Every row belongs to one group in each of 4 separate groupings. Each group adds its own fixed numbers to the row, and there is some noise. The rows also spread widely along 13 directions, which tell nothing about the answers.
In the rows, zero is written as 128.
Known rows, each followed by its group in each grouping:
[103 148 117 134 165 140 108 149 127 127 105 116 100 106 133 163 123 128
 123 149 144 135 114 105 121 115  95 117 130 129 116 107 133 145 119 146
 140 135 136 135 127 114]  Marur pulo tuta (4)
[111 116 152  82 115 129 153 140 138 156  97 131 130 134 140 119 141 135
  82 161 127 153 130 131 116 156 149  96 127 144 125 138 141 127 141 144
  94 101 155  95  97 133]  rez fisik Gugu (5)
[146 125 131 142 131 126 149 129 127 103 169 109 116 148 109 123 135 118
 110  90 141 129 121  99 132 137 124  91 170 102 124 112 126 142 126 122
 119  85 109 148 155 118]  Napi pulo Gugu (3)
[ 88 158 128 122 183 109 133 124 110  94 166  85 153 185 126  99  34  79
 129  78 173 160 151 145 185  94  56 148 194 147 155  46 103  86 153 109
 125 151 157  93 173  71]  Napi Leso tanun (3)
[121 210  80 145 134 118 134 143 148 113 113 101 110 149 109 142 126 119
 113 135 124 123 147 119 141 104  89 129 166 124 143  59  96 104 142 130
 126  77 121 124 184  84]  rez fisik tanun (2)
[125 194 127 132  76  73 122 158 125 155 130 165 109 148 175  72 137 135
 163 127  93 130  96 119 121 125 115 153 106 130 156 102  88 123  95  56
 197  89 104  87  86 147]  rarar Leso Tad (4)
[ 76 141 183  62 160 165  82  98 151 167 105 148 175 131 113  90 123 140
 135 137 139 122 122 124 155 107 111 164 134  99 110 120 132 142 142 136
 197 134 133 136  56 100]  Marur fisik radug (5)
[126 169 115 132 103 106 121 127 119 118 130 154 128 124 106 122 145 109
 119 110 108 158 136 122 103 121 120 107 140 137 108  86  82  94 151 112
 135 118 148 139 131 110]  rarar Leso Tad (2)
[169 127 113 142  77 132 148 135 124 121 117 151  92  81 138 161 183 142
 120 131 121 139 106 101  89 147 153  71 112 124 112 160 136 155 110 135
 110  97 110 151 124 159]  rez fisik tuta (1)
[113 100 133 147 121  96 175 162 131 129 133 153 120 146 132 136 126 127
 120 122 100  85 111 117 114 183 172 134 119 131 134 148 129 123 110  81
 122 135 124  98 101 142]  rez Leso radug (0)
[210 153  64 199 132 137 158 110 116  46 114 100 110 167 174 121  72 146
 138  73 153 139 158 128 142 101 102  94 113 131 147 106 148  95 136 157
  71 132  60  99 229 111]  rarar pulo tanun (0)
[163 163 114 132  83 124 119 125 139 125 129 146 117  96 113 136 173 112
 106 102 120 154 134 111 113 122 129  89 138 122 103 114 102  99 132 144
 125  77 123 165 144 128]  rez pulo tanun (1)
[153 172 181 108  84 117 127 124 151 138 109 139 119 149 134 108 111 161
  98 130 163 144  94  95 139 101 130  71  79 136 151  88 146 145 116 168
 129  86 113 124 124 157]  rarar Leso tanun (5)
[167 122 163 116 111 163 135 114 157 128 132 124 156 168 124 100 105 127
  60  89 154 163 154 136 121  91 162  80 108 127 118 142 137 103 140 190
 105  94 116 133 159 148]  Marur pulo Tad (1)
[122 130 140 130 119 121 131 116 139 129 143 152 140 126 100 116 145 115
 131 109 110 110 126 114 121 140 143 131 141 112 103 125 111 108 138  98
 146 110 128 157 105 124]  rarar Leso tanun (5)
[124 172  76 178 144 116 107 130 108  96 119 157 108 126 167 146  90 123
 178 103 114 125 115 138 121  96 101 168 117 136 134 128 102  99 107  89
 158 171 106 107 132 125]  rez Leso tuta (1)
[163 138 102 164 131 133 144 154 162 113 147 118  70 180 120 125 133 152
 139 123 130 108 119  78 133 133 145  94 137 111 181 124 134 151 105 116
 105  52  92 142 160 104]  rarar pulo Tad (2)
[ 50 161 152 157 174  91 162 165 123 100 107 107 163 184 105 166  49  98
  49 114 124  82 130 144 110 110 128 150 111 139  90  62 121 111 145 138
 148 203 130  62 176 136]  Marur Leso Tad (5)
[ 96 145 136 139 162 134 123 141 142 134 109 137 132 153 150 138  85 116
 123 134 135 114 125 131 133 116 126 148 118 132 139 128 126 109 125 125
 135 141 138 112 126 130]  Napi Leso tanun (1)
[131 134  85 151 125 105 153 157 117 117  97 136 118  98 132 137 130  92
 100 134 121 126 145 139 110 133 128 111 116 159  95 119 105  80 131 129
  92 146 152 128 144 141]  rez Leso tuta (4)
[ 66 222  82 125 161  96 102 168 125 135 110 110 118 119 126 132 117  97
 137 154 134 138 127 122 151  97  52 154 165 141 129  39  78 102 132 106
 167 111 160 129 131  79]  Napi Leso tuta (5)
[105 158 135 131 129 110 139 163 144 154 110 124 136 144 130 112 126 112
  93 130 118 107 124 126 125 129 137 128 115 120 115 112 119 119 115 129
 153 105 122 118 131 140]  Napi pulo Tad (5)
[ 77 160  96 130 136  93 136 179 100 128  62 114  95  55 123 191 186 121
  90 179 109 142 120  96  92 169  94  86 134 136  88  69 114 143 144 149
 113 140 173 119 130 104]  rarar pulo radug (3)
[166 126 122 163 106 134 124 157 106 118 175 126  82 103 126 150 144 118
 112  69 134 150 113 117 121  86 140  81 152 114 138 174 130 116  95 127
 139  83 115 177 165 175]  rez Leso Gugu (3)
[125 102 148 108 143 162 123 141 194 185 155 132 132 137  68  97 158  85
  94 137 126  97 149 112 149 132 169 132 152 111 120 161 111  86 122 128
 124  45 150 207 105 126]  Marur pulo tanun (4)
[ 71 152 128 127 163 123 118 125 165 153 116 160 132 141  96 132 139 128
 165 168  87  43  99  95 122 158 134 198 127  98 109 106 111 153 118  58
 186 125 112 135  59  94]  Marur fisik tuta (5)
[133 121 138 115 146 147 141 147 116 122  45 100 155  92 166 112 136 151
  96 123 147 101 126 135 137 129 119  84  90  98  82 125 169 163 130 192
 130 145  99 108 139 138]  rez pulo radug (2)
[121 174 107 134 137 150  94 113 136 117 101 143 121 105 112 162 157 129
 104 134 116 170 143 115  94 107 107 110 140 120  95 108 101 104 158 165
 126 118 141 154 139 106]  rarar pulo Gugu (1)
[110 131 165 100 129 160 123 100 171 143 151 158 142 173 108 117 132 150
 120 139 133 130 120  96 124 135 151 130 148 102 147 136 123 151 142 125
 135  82 126 140  87 104]  Napi Leso radug (1)
[144 146 120 108 109 129  93 155 161 185 128 160  84 116 120  97 153 117
 147 152 126 139 121 103 151 115 141 124 117 143 171 143 104  97  94 106
 132  61 148 174  98 135]  Marur fisik Tad (3)
[137 127  84 174 164 135 132 178 150 128 116 110  90 137 122 144 117 108
 116 128 129  84 137 114 142 114 142 128 117 122 140 141 129 103 100 130
 112 108 113 155 175 133]  Marur pulo Tad (3)
[124 115 153 121 111 143 114 113 100 128 154 166 134 112 130 148 125 111
 127  89 114 183 134 140  96 119 154 111 145 128 105 184 121 105 137 118
 140 160 149 131 112 151]  Napi fisik Tad (0)
[178 169 118 128  97 144  45  78 144 150 117 204 104  62 114 108 164 128
 190 115 122 157 112  97 138  95 114 125  96 121 121 137  93  85 111 128
 160 113 128 212  90 132]  rarar pulo tanun (3)
[117 147 105 128 104 122 139 123 143 123 171 143 119 112  57 157 202  99
 131 129  88 113 137  80 106 172 134 123 205 101  96  97  90 124 154  78
 133  65 135 184 112  80]  Marur fisik tanun (0)
[134 193 127 126  86  80 144 133 151 125 110 148 126 160 124 106 148 126
 108 146 105 117 113  92 107 154 120 118 111 128 116  49  88 138 134 104
 137  97 100  90 122 110]  Marur pulo Tad (4)
[132  66 141  93 142 167 136  80 119  92 137 140 119  94 103 172 162 152
 150 147 139 144 116  67  99 192 131  75 172 110  96 138 157 206 168 123
  79 139 144 152  80  77]  Marur fisik tuta (3)
[138  73 189 108  96 135 110 113 156 184 195 209 118 115 101 103 157  94
 164  95 110 115  95 108 129 155 199 138 129 119 137 212 118 104  84  64
 161  92 145 199  42 166]  Napi fisik tanun (1)

New rows, each followed by its group in each grouping:
[169  93 182  99  85 169  96  83 131 137 198 179 136 129 124  76 167 152
 179  77 122 142 103  91 116 127 159 116 158  75 124 199 127 175 119  77
 182  69  84 177  50 137]  Marur Leso Tad (4)
[153 247 100 150  61  75 109 152 151 144  67 173  79 111 142 139 163 152
 112 175  98 144  96  86  93 120 118 100  59 147 139  53  88 119 102 139
 139  97 115 112 138 145]  rarar pulo Tad (3)
[129  94 171  90 114 149 118 104 108 138  78 164 148  93 181 111 120 162
 139 132 140 139 107 133 122 140 141 110  71 133  98 174 170 150 120 152
 141 181 116  98  64 160]  Marur fisik radug (5)
[101 145 142 138 145 119 135 179 172 154 154 119  73 182  97 146 116 124
 108 151 132 102 103  88 141 120 143 129 143 127 186 118 126 145  95 108
 139  68 127 131 139 131]  Marur fisik Tad (4)
[ 98 180 107 140 134 116 126 147 141 143  89 132 139 112 123 111 168 120
 132 156  88  78 131 108 124 139 104 158 136  97  95  85  96 130 136  96
 169  95 116 141 109 110]  rarar Leso tanun (4)
[111 146 145 127 135 145 142 154 157 141 123 110 105 142 121 168 131 143
  78 160 125 120 121  94 115 133 149 106 137 116 133 124 143 152 119 150
 119  74 125 124 138 132]  Marur pulo tanun (3)
[136  78 170 141 161 178 103 113 141 119 196 137 111 138  85 147  90 116
 129  66 160 138 128 121 144  84 160 108 151 117 143 194 155 102 118 139
 130 125 139 195 137 146]  rarar Leso tanun (5)
[ 96  98 158 132 146 136 170 139 152 154 112 158 158 149 128 134 120 124
  91 154  94  73 126 136  84 160 203 146  95 113  85 179 128 130 123 107
 131 143 135 116  83 163]  Napi Leso tuta (2)
[140 115 107 154 159 116 146 193 123 106 154  60  44 134 114 144 130 119
 115 102 181 127 106  81 170 126  94  51 162 126 180  97 159 147  97 144
  90  63 124 163 188 114]  rarar pulo Gugu (5)
[166  90 135 161 102 128 148  92 123  90 168 184 116 153 122 142 119 131
 134  72  99 145 134 119  73 156 194 111 116 126 109 176 121 108 131  98
 104 154 111 119 124 140]  rarar pulo Tad (2)
[152 108 132 135 122 108 165 117 118  93 132 125 112 135 129 121 124 131
 125 112 148 142 113  99 119 165 117  79 125 134 119  93 138 147 134 124
  88 131 120 111 131 111]  rarar pulo tuta (4)
[108 126  88 157 179 149 117 152 109 101  61 122 111 112 157 188  81 119
 104 143 130 144 155 142  97 116 125 117  94 160 100 134 136  92 141 175
  86 208 151  96 169 123]  Marur pulo Tad (2)
[104  97 171 116 120 110 185 161 117 124 167 108 123 150 122 146 118 128
  81 110 140 130 105 114 109 153 158  83 155 125 125 136 150 170 121 115
 123 102 133  98 116 144]  rez Leso tuta (5)
[112 114  65 200 160  75 173 153  89  60  81 133  89 117 167 220  67 100
 126 139 113 105 129 124  90 182 124 123  90 189 103  96 128  88 129 116
  55 252 143  53 178 123]  Marur pulo tanun (3)
[110 134 165 141 109 106 153 170 100 128 176 109  97 124 129 164 128 126
 102  81 135 130  81 116 114 115 142  95 152 107 129 151 153 176  86 109
 184 101 105 117 134 171]  rez fisik tuta (5)
[104 149 108 165 153 142 116 133 103 105 156 132 102 125 164 181 102 137
 147 103 113 149 120 131  88 105 126 149 155 109 113 174 130 137 113 107
 169 146 106 108 131 132]  Napi pulo tuta (5)
[113 126 141 142 163 144 120 118 144 111 145 143  77 162 139 183  76 163
 162 140 153 132  91  86 124 126 135 125 125 132 178 147 160 171 100 117
 121 147 123 110 115 119]  Napi fisik tuta (5)
[201 121  91 135 108 170  70  83 133 136  77 198 121  41 146 103 166 123
 207 125 127 120 133 114 146 125 129 119  80 123 102 185 124  79 114 131
 117 148 116 212  93 140]  Napi fisik tanun (0)
[ 84 139  99 146 117 144 166  93 137 107 137 178 149 138 124 205 159 142
  90 159  36 152 167 134   5 182 195 169 167 118  50 176  90 115 179  88
 115 143 137  71  89 103]  rez pulo tuta (5)
[124 110  90 142 164 174 113 105 150 130 101 153 155 129 124 106 126 117
 136 123  94 119 181 151 116 124 156 167 120 115  83 173 112  66 155 129
 114 149 129 148 121 107]  rarar pulo Tad (5)
[148 162  92 180 113 134 143 160 112 101 143 111  81 124 159 186 117 132
  82 114 132 170 135 125  82  91 132  90 133 141 119 151 128 112 106 155
 116 109 109 110 186 162]  Marur pulo tuta (4)
[ 94  73 144 104 196 184 109 141 138 134  86 114 138  95  86 173 127 114
  82 132 144 128 151 127 119 134 148  91 138 115  82 163 153 131 158 194
  89 164 177 167 133 110]  rez pulo Tad (2)
[158 121  70 133 150 156 155 126 133  92  94  95 120 122 143 110 140 134
 148 133 148 109 144 112 152 143  94 101 150 109 128 115 144 153 145 136
  83  94 101 140 157  76]  rez fisik tuta (1)
[ 83 155 146 107 148 103 124 145 149 153 118 146 129 153 122 117 102 118
 138 145 119 105 108 121 143 139 120 156 131 133 144  93 107 119 126  90
 154 123 150 104  90 106]  rez Leso tanun (2)
[ 97 105 139 143 195 165 151 144 180 130 160  82 139 185  66 129  90  96
  68 100 144  91 169 133 154 105 154 136 168 104 127 132 139  90 143 148
 108  86 136 160 179 104]  rarar pulo tanun (5)
[125  87 126 153 163 105 154 150 153 124 122 146 101 141  86 136 122  89
 119 141 139  61 113  96 140 171 152 113 108 148 128 117 118 100 111 105
  75 152 154 164 129 136]  Napi Leso Gugu (4)
[152 124  93 106 126 138 129  97 110  92  52 145 132  96 195 107 141 173
 196 161 132 130 127 100 131 178  89 114 114 127 115 114 146 168 157 114
  91 150 106  90  81  76]  rez Leso tanun (5)
[152  84 123 110 109 115 145 148 111 148 142 131 117 106 167  75 141 103
 147 113 140 154 124 130 139 155 127 102 132 146 121 151 126 112 103  95
 117 102 137 129  85 135]  Marur pulo tuta (4)
[139  95 102 166 119 156 175 112  71  45 158 108 131 121 156 202 118 140
  75  79 118 193 166 136  58 143 150  81 181 125  78 168 146 132 167 151
  79 163 112  77 180 124]  Marur pulo radug (3)
[ 95 148 135 129 142 142  93 171 128 161 141 122  85  91 128 183 136 116
 114 137 123 150 112 106 119 103 126 122 152 123 136 157 129 128 104 133
 160  96 151 154 119 140]  Marur pulo tanun (3)
[165 113  84 174 124 142 185 149 166 120  78 121 115 130 122 136 150 118
  90 161 114  44 151 110 119 161 170 108  89 124 105 143 140 106 118 142
  65  96  95 146 170 151]  Marur fisik tanun (4)
[124 108 108 160 149 143 155 162 122 113 139 113  91 130 140 159 121 131
 111 133 129 132 131 121 102 125 144 106 143 126 133 169 142 136 116 122
 106 108 134 131 146 145]  rarar Leso tuta (4)
[148 136 135 128 126 116 129 109 131  97 180 136 114 153  86 117  99 106
 128  83 165 157 123 108 146 114 105  97 165 141 145  88 107 112 134 115
 115 117 138 148 146 106]  rez Leso tuta (4)
[136 153  74 141 137 166 103 119 118 119  82 140 135  85 152 137 148 134
 142 123 106 133 162 150 117  99 121 144 136 109  96 163 114  96 136 141
 142 135 113 137 135 119]  rez fisik radug (2)
[143 134 111 150  88 102 157 141  99 113 121 145 115 119 172 115 141 133
 128 102 114 140 122 133 111 140 135 107 113 132 126 135 125 116 113 108
 132 122 103 100 133 148]  rarar fisik radug (1)
[114  96  92 168 170 121 155 183 150 129 113 108  89 118 104 168 146  98
 125 145 115  45 121  93 134 175 150 119 130 120 117 129 134 124 102 106
 100 107 126 163 142 116]  Marur pulo tanun (2)
[116 156 130 117 108 145 157 170 144 159  95 100 112 132 167 153 136 153
  54 163 116 158 141 126  99 130 156  97 133 126 134 151 143 140 128 165
 105  60 133  83 145 148]  rez pulo tanun (3)
[171 133  94 144 112 152 132  92 131  86 164 146 117 170 167 111  97 150
 174 102 132 158 151 118 126 123 126 138 159 134 154 148 119 106 139  90
 106  98  94 110 125  94]  Marur Leso tanun (5)
[148 145 103 126 120 120 121 152 179 158 111 152 116 155 121  66 146 113
 150 148 122  82 126 100 156 135 137 140 104 132 156 106  97  99 108  97
 126  64 114 165 105 113]  Marur Leso Tad (1)
[166 221 119 191  85  85 150 144  88  71 152 111  88 174 194 167  51 135
  93  60 153 190 114 138 103  66 110  82 116 157 158  92 123 101  96 151
 137 131  84  49 226 170]  Napi pulo tanun (2)
[169 143  80 178  93 142 144 148 131 113 126 148  48 113 158 196 152 159
 138 148 107 137 121  95  85 139 161 102 125 131 159 195 137 133 100 119
  91  84 104 123 154 154]  rez fisik tanun (4)
[146 120  96 166 110 109 169 191 137 126 106 114  76 100 133 183 156 109
  75 136 126 112 120 105 104 156 156  71 113 144 126 138 139 116 102 149
  79  98 133 137 171 156]  rez pulo tanun (1)
[ 92  51 159  95 199 181 117 130 173 137 134 121 120 138  64 151 142 131
 129 148 145  86 126  71 140 173 155 115 160  95 119 146 162 180 148 135
 100 114 146 180  89  74]  Marur pulo Tad (5)
[130  94 105 155 183 194 122 149 153 135 100 104 128 100 116 131 154 127
 141 129 119  32 142 114 149 117 142 143 140  60  99 199 155 151 114 131
 144  92  90 195 138 134]  rez Leso tanun (4)
[ 81 122 146 100 150 127  97 161 121 160 108 140  97 101 146 132 155 146
 158 154 114 135  97  97 124 157 120 129 132 109 130 141 143 173 115 103
 167 117 146 125  64 107]  rarar pulo Tad (5)
[ 88 138 141 122 189 140 140 139 141 125 149  84 164 193 118 105  49  94
  93  79 143 132 160 165 170  94 105 163 181 118 136 106 127  83 147 130
 146 130 135  94 164  97]  rez pulo tanun (0)
[124 192 108 125 124 133 104 116 140 133  82 144 120 118 148 127 140 143
 138 153 110 147 133 116 115 123 104 130 120 122 113  91 106 114 143 136
 139 109 125 119 118  97]  rarar pulo tanun (2)
[104  60 202 103 164 164 112 127 140 159 160 146 132 127 105 139  88 114
 118 108 150 119 109 119 141 118 170 123 128 125 129 197 159 131 112 126
 139 145 157 165  81 159]  Marur Leso tanun (3)
[ 68  86 170  96 148 123 151 126 152 153 116 173 140 138 124 148 143 142
 132 186  96  88  95  93  85 208 172 149 121 120 104 139 132 182 140  77
 132 140 149 109  20 110]  Marur Leso tuta (1)
[121 168 129 121 126 136 122  98 137 109 148 134 124 145 110 139 134 140
 141 134 126 144 121  95 114 125 101 125 165 113 121  90 113 156 148 107
 144 102 111 126 116  92]  Marur fisik tuta (4)
[141 104 134 133 162 148  99  75 146 125 106 181 125 138 138 113  68 128
 193 122 132 113 125 122 153 131 135 160  90 145 148 153 135  90 122 103
 109 189 131 132  99 117]  rarar fisik tanun (3)
[ 96 155 168 108 146 127 120 144 146 147  71 131 116 113 123 164 126 154
  92 172 142 115  85  95 109 133 117  99  91 119 111  99 151 185 118 168
 145 145 132 109 107 137]  rez pulo tuta (4)
[130 124 138 151 109  99 148 111 123 121 116 182 144 103 123 136 141 101
 130 112 105  87 103 121  96 156 154 126  89 126  75 128 112 124 111  97
 146 170 116 136 104 157]  Napi fisik tuta (1)
